The rows are grouped in 4 different ways at once. Each group adds its own fixed numbers to the row, and there is some noise. The rows also spread widely along 17 directions, which tell nothing about the answers.
In the rows, zero is written as 128.
Known rows, each followed by its group in each grouping:
[160 175  94 142 154  90 142 128 151  93  64 114  85 133 107 182 108 154
 138  27  61 154 150 128 119 137 144 155 176 139 141]
Mokov sikuf zosul q234
[143 148 147 116 143 101  76 109 162 125 134  53 176 126 128 117 187 126
 129  96 118 141 100  72 108 160 132 113 117 158 130]
Genez Vubi lef q201
[ 96 163 109 118 198 104 193  68 105 121 175 138 154 115 110 148 120 115
 109 145  69 141 112 126 156  93  96 130 168  76 143]
deram sikuf Bifir q242
[169 111 159 171 115 125 135 113 118 123 117 162 143 110 117 146 150 136
  83 141  80 139 109 140 125 111  99 133  45 137 123]
kepi Vubi Bifir q242
[122 133 120 158  77  59 138 132 193 119  91 137  87 135  90  99 103 152
 130  80  91  98  89  66  93 178  89 125 123 150 173]
deram remum zosul q234
[ 89  91 108 142 139 136 148 130 137  85 162 127 137 157 157 106 132 125
 152 100 186  90  82 103 158 116 142 148 129 160 135]
Mokov remum Kun q201
[ 99 179  79 119 189  66 133 129 155 168 151 116 106  88 143 113 112 133
 133 131  94 127 107 117 131 151 146 168 166 111 114]
Genez sikuf popu q234
[139 164  88 116 167  78 129 117 140 159 147 152 127  96 146 126 102 132
 107 120  45 128 129 121 148 120 103 157 162 118  84]
kepi Vubi nusim q201
[ 55 145 101 105 191 131 179 120 115 129 150 142 133 130 122 159  99 155
 159 172 113  71  73 142 137 140  83 199 180  85 141]
Mokov sikuf Kun q234
[ 76 120  50 144 163 118 120 170 192  96 132 150 124 131 123 187 147 161
 138 108 103 147 127 117 173 130 115 204 106 112 101]
Genez Vubi popu q234
[122 137  96 109 145 109  50 149 183 105 100 157 141 186 139 139 118 129
 121  83  88 121 104 115 106 167 130 149 151 145 123]
Genez sikuf nusim q242
[158 122 130  89 113  75 101 108 115 117 142 110 126 138 134  92 110 149
 188  73 107  91 115  97 136 143 154 130 177 138 119]
Genez sikuf lef q242
[152 166 128 122 141 121  72 126 139 136 121  75 173 131 143 122 117 119
 168 109  74 123 143 118 107 148 100 154 183 133 114]
Mokov Vubi nusim q234
[133 116 137 140 103 104  74 121 145 110  93 138 117 145 130  97 148 109
 128  82  75 128  66 124  81 158 178 110 115 145 154]
kepi Vubi lef q242
[116 189  90 110 128  91 144 115 163 108  91 120 146 125 145  91 123  78
 145  94  58 140 100 101 100 140 127 116 162 166 190]
Mokov Vubi lef q242
[144 158 121 130 120 130 131 129 149 200 109 175  93  70 130 102 139  93
 101 147  23  95  58 157 121 108 112 130 195 127 106]
Mokov sikuf popu q201
[174 129 138 164 184 144 174 122  99  94 126  83 141 136 162 161 116 125
 128  95 170 136 155 151 139 100 146 169 115 168 113]
Mokov remum zosul q201
[112 165 156 137 169 102 150  96  70  82 108 139 121 166 118 114 126 121
 126 117  98 105  64 127 117 142  86 142 149 123 177]
Genez sikuf nusim q234
[167 170 109 164  98  93 118 128 102 130 116 100  86  88 132  86 134 114
 185  83  62 137 149 112 158 103 150 115 209 125 144]
Genez Vubi popu q234
[158 148 168 201 125 169 105 148  86 134 118 101 132 140 149  93 131  85
 165 184 102 124 117 172 114 128 105 149 151  93 145]
Genez remum lef q242
[127 100 121 239  95 136 134 131 182 153 142  84 147  94 146  85  80  84
 133 111  79 158 131 160 100 102 150 148 142 140 131]
Genez sikuf Bifir q234
[127 161  80 149 163  93 212 112 189 109 124 152 113 148  88 161 121 120
  95 114  88 139 151 128 137 145 100 134 120  88 152]
Genez sikuf Kun q242
[132 111 132 167 144 151  93 128  79 157 136 179  92  93 147 168 105 170
 105 153 102  90  88 140 153  93 124 150 185 112 115]
kepi sikuf lef q234
[184 153 131 211  80  93 108 114 171 126  98 139 148 137 112 120  80 127
  86 125  82 135 176 106  72 162  65  95  99 136 180]
Mokov Vubi Kun q234
[149 145 121 111  88 113 175 125 130 122  89 188 144 112 137  53 149  62
 138 129  45 112  81 126 139  86  83 129 111 189 148]
Genez Vubi zosul q234
[ 88 118 107 170 126 115 174 121  95  94 139 121 117 113 156 115  83 135
 163 107 140 100  93 110 159  93 119 160 184 171 172]
Genez sikuf popu q234
[124 111  99 138  97 111 109 158 169 134 117 167  78  86 117 129 171 159
 146 124  68 159 116 140 152 107 183 154  75 121 105]
deram sikuf zosul q201
[133  78 140 119  84  72  51 118 120 138 168 149 132 119 128 106  65 207
 171 138 104  84 123 126  98 157 150 159 111 106 109]
deram sikuf Bifir q201
[137 191 130 106 186 103 143 118 130 158 111  80 131  61 142 133 180 122
 129 117  92 150  85 119 129 122 138 158 123 174 119]
Mokov sikuf popu q234
[114 171  72 157 194 140 189 133 135  93  98 188 101 152 134 160 104  92
 100 115  93 140 127 172 136 106 136 157 161 109 169]
deram sikuf Bifir q234
[121 163 122 162 183  57 111 121 117 139 157  77 132 108 151 124  91 177
 132 131 143 130 133  82 118 171 118 172 107 137 128]
Genez Vubi Kun q234
[ 71  96  79 163 140 134 133 133 172 156 146 131 123  89 159 152  83 131
 108 145 111 117 108 154 108 105 189 167 157 139 136]
Genez Vubi zosul q201
[152  89 131 142 199 111 151 105  84  67 163 143 163 188 148 150  95 152
 120  99 181 105 145 132 143 124 125 182  69 142 100]
deram Vubi Kun q234
[159 137 153 123 130 108 146 117 120 159 145  61 121  49 130 124 173 158
 163 116 123 143 116 103 158 101 174 138 106 164 111]
deram sikuf Bifir q242
[144 170 140 126 189 123 110 113 137 131 147  78 163 107 131 144 196 130
 110 134 147 165 131  96 138 128 139 124  87 138 131]
deram sikuf Bifir q234
[110 131 163 123 134  95 173  92 124 133 130  74 108  98  85 129 170 154
 140  91 118  77  36  75 137 142  97 129 168 144 148]
Genez sikuf popu q234

New rows. What belongs after each?
[120  81 100 129 114 126 152 133 167 115 160 115 135 114 131 129 145 141
 154  92 159 103 128  92 178  93 146 148 128 159 106]
Genez remum zosul q234
[142 133 160 107 144  68  88 106  94 131 188  78 170 129 151  69 135 153
 162 135 140 101 107  75 139 153  97 146 106 140  94]
Genez Vubi nusim q201
[118 134 131 109 124 147 122 161 117 132  71 172 104 114 151 109 149 106
 165 125  40 113  41 178 126 112 147 185 138 164 120]
kepi sikuf nusim q242
[146  76 130 173 116 159 116 107 169 136 136 178 131 163 114 101 124  64
  81 110  92  95  95 172  88 117 166 103 142  98 127]
deram Vubi Bifir q234
[171 145 164 138 105 102 136  76 128 138  92 126 132  82  80 124 176 121
 107  89  17 146  97 120 106 102 126  95 112 150 148]
deram Vubi Kun q234
[163 113 150 126 125 130 154 139 145 153 113 120 129 110 115  92 160 102
 163 110  56 114  87 152 136 108 110 180 115 138  66]
deram remum zosul q234
[ 96 148 137 117 133  82 127  98 107  86 142 109 173 137 108 115 124 147
 169 155 109 114 109 113 106 159  78 153 107 108 174]
Genez remum popu q234
[115 134  91 115 166 129 138 128 171 141 119 187 132  99 120 184 150 153
  84 120  73 125  97 120 159 102  96 162 112 146 100]
Mokov sikuf Kun q234
[144 150 149  78 117  65 106  88  90 128 135 109 127  82 117 110 146 184
 171 117  95 109 107 103 117 139 152 126 111 145 140]
Mokov remum Kun q201
[165 164  78 105 113  87  92 169 121 107 115 162 123 139 177 100  79 147
 199 136 115 118 187 111 145 143 135 165 129 148 139]
deram Vubi lef q242
[144 157 107 102 180  73 138 116 138 123 132 145 112 124 125  99 177 110
 117  67  85 134  81 101 164 124 129 142 128 144  89]
Genez sikuf popu q234
[168 163 142  77 160 114  81 134  92 135  88 150 112 144 146 119 129 129
 153 126 107  95 108 155  90 148 172 151 152 144 132]
deram sikuf zosul q234
[199 155 146 126 151  93 158  92 122 119 108  81 135 144 111 143 108 129
 143  76  92 115 163 130 102 150 139 130 156 131 135]
deram Vubi Kun q242
[105 176  81  84 186  89 162 133 170 139 140  86 137 126 126 123 130 115
 186 108  61 145 127 120 149 138 127 184 180  97  95]
deram sikuf zosul q242
[147 143 153 162 164  89 114 102  86  93 120 132 136 161 125 127 112 148
 117  87  93 120  95 106 118 147  78 152 113 136 126]
Mokov Vubi Kun q234
[ 83 168 118 113 163 130 116 140 112 167 132 149 114 111 173  78 127  94
 135 199 137  91  60 125 109 133 152 141 168 142 169]
deram sikuf zosul q234
[141 139 122 176 121 143 142 147 158 155 116  97 124  95 127  99 151  80
 162 132  57 143 116 164 125 113 134 164 142 115 111]
deram Vubi popu q234
[119 126  84 167 117 159 164 125 181 120  99 159 102 131  88 178 122 101
 115 123  65 105 135 182 105 125 134 132 185  73 166]
Mokov Vubi popu q234
[ 95  80 134 136 117 158 126 104 134 100 131 146 132 105 110 151 196 126
 117  95  82 133  47 141 153  75 155 126 123 143 122]
Mokov sikuf popu q201
[152 142 154 193 140 101 186 106  64 135 130 166  94  91 145  97  94 123
 110 167  82 137  97 165 124 103 111 151  81 119 145]
Mokov sikuf lef q242
[ 91 127 119 169 173 104  85  97 128 134 151 143 109 146 116 115 145  96
  90 105  43 144  54 140 110 140 153 120 170  59 112]
kepi Vubi popu q242
[153 159 165 143 156 100  71  99  92 114 140 102 169 104 116 160 159 178
 118 152 104 157 133  98 122 139  78 136  65 115 130]
Mokov remum lef q234
[167 129  94  98  72 123 117 137 161 104 113 177 132 136 119  99 145 106
 168 127 110 100 167 132 136 119 143 107 129 135 155]
deram remum popu q234
[113 105 127 159 168 119 106 111 129 103 175 128 138 186 118 112 139 115
 119 108 148  97  93 110 136 151 122 130 143  77 117]
Genez Vubi Bifir q234
[ 94  96 124  71 185 114  67  91 131 148 166 163 177 145 136 128 135 130
 107 131  93  78  56 135 103 137 156 153 139 121  89]
Genez Vubi Kun q234
[129 127 125 118 168  95 161 117 123  94 138 106 179 174 154 125  70 126
 148 128 158  78 118 126  98 169  95 185 118 158 142]
Genez Vubi popu q242
[147 178 125  90 198  80  81 114 101 156 150 134 136 132 149 135  80 166
 130 168 125  95 148 132  99 172 127 164 149  98 118]
deram sikuf nusim q234
[ 52 117 118  93 175 123  90 114 115 118 144 135 112 134 126 102 188 119
 160 111 101 116  23 141 129 129 216 145 153 108 133]
Genez sikuf Kun q234
[119 132 126  87  81  76  95 102 126 147 147 146 133  73 116  80 162 149
 158 149  74 115 102  92 125 121 142 105  98 129 142]
Mokov Vubi zosul q234
[180 145 156  41 154  94 110 106 130 120 125 148 197 172 108 124 159 125
 138 145  81  97 120 113 109 162  64 148  78 125  92]
deram Vubi zosul q242
[103 120  61  99 125  64  95 107 159  86 147 154 152 129 131 144  86 163
 149  85  69 141 157 110 129 126 151 147 138 127 134]
deram Vubi popu q201
[185 157 176 107 153  86 105 123  86 134  85 124 148 139 149 119  92 152
 131 115  99  72  90 122  85 169  70 184 119 191 118]
Genez Vubi nusim q234
[168 159 134 169 134 147 152 151 113 161 105 135  58 108 142 100 159  93
 129 122 118  95  82 120 162 110 136 119 195 134 132]
Genez remum lef q242
[143 149 110 141 197 108 145  96 111 104 141 113 124 156 126 163  96 127
 117 108 135 115 156 160 101 153 173 139 161  76 151]
kepi Vubi Bifir q234
[125  80  98 144  93 106 105 135 204 120 143 165 169 151 125  93  99 113
 137 106  66 117 112 130 115 142  94 157 103 120  95]
kepi sikuf lef q234
[126 140 182 148 123 124  91 137  75 136 116  73 156 110 170 104 116 148
 171 154 116  98  65 104 111 142  88 175 134 187 139]
kepi Vubi nusim q242
[ 94 148 146 127 167  69 107 122 145  93 114  93 179 136 119 124 167 155
 143 107  62 185  63 101 106 171  90 187  19 154 117]
kepi sikuf Kun q242
[ 94 153 131 117 158  91 116 103 131 141 177 109 139 142 102  67 190 108
 147 137  94 104  61  70 153 154  86 115 152  74 118]
Genez Vubi Kun q234
[128  95 159  98 161 106 140  97 134 124 137 139 112 176 117 116 158 121
  87  84 166  51  27  76 115 156 139 110 134 158 125]
deram Vubi zosul q242
[129 112 137 179 117 147  60 149 134 162 129 147  92 124 147 122 114 134
 116 162 135 102 101 160  94 144 195 125 148 105 147]
Genez sikuf Bifir q242
[162 133 146 185 168 152 140 130 134 144 154 108 146 107 152 137 169 110
  80 145 144 154 130 106 175  85  94 135  88 156  93]
deram remum nusim q242
[137 107 135 117 134 143 155 106 147 110 159 127 143 140 100 135 186 123
 120 106 137  96  94 105 170 109 112 107 142 114 117]
Genez sikuf Bifir q201
[ 99 105 134 118 136  66 122 105  87  88 150 109  96 115 107 146 142 214
 171  64 120 117  78  66 175 123 132 157 134 131 117]
kepi sikuf zosul q234
[133 181 132 144 208 120  63 132  58 119 145 154  99 148 149 127 176 137
 110 131 126 134  86  90 172 124 116 131 154  99 116]
deram Vubi Bifir q234
[136 163  89 122 186  81 173 104 144 107 136  97 136 107 125 186  96 168
 119  88 133 133 179 105 147 125 120 162 139 149 136]
Genez remum nusim q234
[108 164  98  63 182  92 126 117 137 150 145 136 148  93 119 152 146 152
 142 143  76 108 106 118 140 135 118 171 141 108 109]
Genez Vubi Bifir q234
[139 138 134 197 136 106 158 140  90 135 132 142 103  99 153  86 120 116
 136 128  59 163  96 128 176  79  93 169 117 141  96]
Genez sikuf zosul q242
[ 91 103 144 201 128 160 173 136 113 154 141 112  79 110 105 144  97 154
 159 174 130  63  85 154 125 133 114 176 185  73 149]
deram remum Kun q234
[103  95 165 147 128 115 133 135 133 122 114 158 113 148  96 113 143 145
 130 134  81  93  25 131 107 153  79 182  81 118 111]
deram sikuf zosul q234
[127 148 104 173 122  98 148 140 155 142 128 125  93 117 115 118  95 143
 154 139  79 126 142 152 118 154 133 158 148  81 139]
Genez sikuf Kun q201
[146 187 119  86 155  78 150 129 126  78  51 171 104 188 110 133 130 134
 129  75  85  80  76 105 103 187  86 146 145 159 174]
Genez Vubi Kun q201
[101  86 151 194 136 156  95 141 179 135 151  90 121 155 123  92 187 106
 120 125 174 121  61 117 108 158 174 125  86 120 128]
deram sikuf Kun q234
[152 165 130 104 136 161  80 170  92 105  97 160 115 175 150  89 188  86
 191 135 101 100  88 130 167 126 110 141 182 115 122]
Genez remum lef q242
[194 144 147 118 131 110  63 158 155 138  98 128 144 140 144 136 141 157
 123 141 127 128 148 137  86 176 127 159  49 151  99]
Mokov sikuf zosul q201
[143 207 134 143 169 116  32 167 104 151  93 106 139 108 177 124 138 143
 148 161  88 166 119 118 110 148 106 176 124 155 121]
Mokov sikuf zosul q234
[148 148 105  56 153  52 105 111 116 104 133 137 122 133 129 104 125 154
 181  88  83 117 126 132 121 162 172 156 125 108 108]
kepi remum lef q201
[144 138 101  81 114 111 141 114 152 141 119 191 122 128  95 144 120 137
 142 150  56  88 139 157 123 135 131 127 156  86 138]
Genez sikuf Kun q242
[111  92 153 158 117 113 146  97 148 149 166  35 139  86 109 107 147 127
 167 101 117 107  84 113 115 128 160 144 148 128 120]
deram Vubi popu q234
[152 126  93 125  80 106  59 138 163 150 129 153 109 104 147 121 119 148
 126 134 125 110 165 109 114 130 195  93 150 141 151]
Genez Vubi zosul q201
[151 145 158 186 141 108  88 139 121 170 116 116 102  94 148 136  93 164
 103 167 120 120 103 158  65 172 154 155 105 124 142]
kepi sikuf Bifir q201
[108 147 104 137 120  92 168 133 160  92  96 123 127 145 141 118  93 129
 140  95 123 106  99  82 115 151 102 150 129 191 187]
deram Vubi nusim q242
[173  62 133 131  87 118  61 135 129 122 152 128 142 133 166  94 112 150
 159 102 157  88 134 124 122 126 194 136 110 166 100]
Genez Vubi lef q201
[151 111 122 150 110  94 133 104 109  99 138 122  93 126 120 141  91 179
 145 102 172  92 153 112 124 140 175 114 145 123 176]
Genez sikuf lef q234
[188 138 159 128 102 107  95 106 104 105 106 109 173 146 134 115  98 132
 156 117 120  89 146 124  88 153  93 127 144 161 155]
kepi remum popu q234
[156 114 107 154 107 144 113 134 169 153 142 161 166 120 144  92 146  71
 111 132  73 116 120 125 151  97  85 123 145 138  91]
kepi Vubi popu q234
[ 81  86  87 209 122 118 129 141 179 100 164 147 134 133 126 130  96 144
 129 133  85 167 127 136 142 120 116 172  86  85 118]
deram sikuf lef q201
[121 120 105 167 121 118 119  89 147 117 165 147 105 128 106 101 178  85
  98 127 101 155 125 128 133 110 205  54 124  65 166]
Genez Vubi lef q242
[ 94 151 138  97 141  62 195  85 121 116 134  93  98 101  81 112 164 151
 152 105 119  91  59  75 131 147 122 124 135 126 172]
Genez remum zosul q234
[128 152  92 129 163  85 111 102 158 140 124 142 137 107 126 162  96 144
  96  69  49 130 109 103 130 119  96 146 187 145 106]
Mokov sikuf popu q234
[163 169 100  82 180  98 153 111 123 128 104 170 125 141 134 146  96 115
 125 110  57 108 126 160 117 139 131 152 176 111 121]
kepi sikuf lef q242
[148 161 119 123 180 151  87 143 137 155 130 139 152 129 181 137 156 116
  88 144 149 111 101  99 150 123 112 130 154 177 109]
kepi sikuf Kun q201
[148 144 152 141 160 106  18 142  76 125 123 171  99 141 145 125 179 156
 109 131  99 146  84 107 147 125 137 134 101 122  96]
Genez remum zosul q242
[172 112 109 133 115  85 102 135 161 115 143 140  98 121  94 158 136 196
 149  84  93 138 167 131 148 147 147 152  91  78  80]
Mokov sikuf Bifir q201
[148 151 134 146 164 117 160 138  91 111 102 150 102 131 152  91 146  97
 131 120 122 116  83 154 125 125 154 162  94 157 142]
Genez Vubi Bifir q234
[148  74 111 113 110 132 133  87 172 144 159 200 162 114  99 132 134 111
  88 149  62 111 144 186 115  92 161 111  96  91 103]
Genez remum Kun q201
[142 129 121 182 151 126  51 163  99  86 145 145 145 179 170 127 136 150
 141 141 148 153 148 106 160 141 107 160  77 118 108]
kepi Vubi Kun q242
[184 155 123  73 116  91  85 111 160 179 125 115 180  83 128 104 121 116
 159 129  35 115 157 150  88 136 144 142 142 134  99]
Genez Vubi Bifir q234
[ 93 188 114 109 124  80  91 127 159  92 108 122 134 142 114 106 163 141
 150 132  88 153 104  81 110 175 107 120 105 129 190]
deram sikuf nusim q201
[174 132 154  77 143  69 169  55  91  85 120 155 160 155  87 130 116 131
 128  82  45 107 110 138 113 129  97 122 127 117 135]
Genez sikuf lef q242
[120  95  84 155 164 120 127 135 124 100 129 157  96 124 147 183  89 172
 128  66 121 113 118 128 166 100 156 182 163 139 101]
kepi remum lef q234
[ 95 111 139 159 148 135 134 120  98 113 111 131 169 117 152 146  77 134
 137 120  67 105  61 151 105 107  90 200 147 167 137]
kepi Vubi Bifir q234
[146  91 142  85 113 112 124  82 108  59 142 132 166 175 115 136 136 145
 151 105 165  88 132 104 116 135 159  99 102 140 177]
deram Vubi lef q242
[157 123 105  99  75  81  48 133 129 100 128 182 155 147 145  94 104 152
 163  93  68 105 133  86 142 132  99 124 144 149 119]
kepi Vubi Bifir q201
[124 130 143 131 104  97  98 107 148 126 101  99 126 125 112 127 113 143
 138  96  76 115  92 128  69 155 160 123 161 144 166]
Genez sikuf zosul q201
[123 116 158 164 113 133 149 126  51 115 131 111 145  89 165  88 107 129
 193 131  82 113  69 125 166  75  81 183 156 169 126]
kepi sikuf lef q234
[158 103 141 118 100  97 141  72 152 139 127 133 149 102 102 129 109 131
 119  96  61 109 121 147  87 119 155 112 118 141 135]
Mokov remum Kun q242
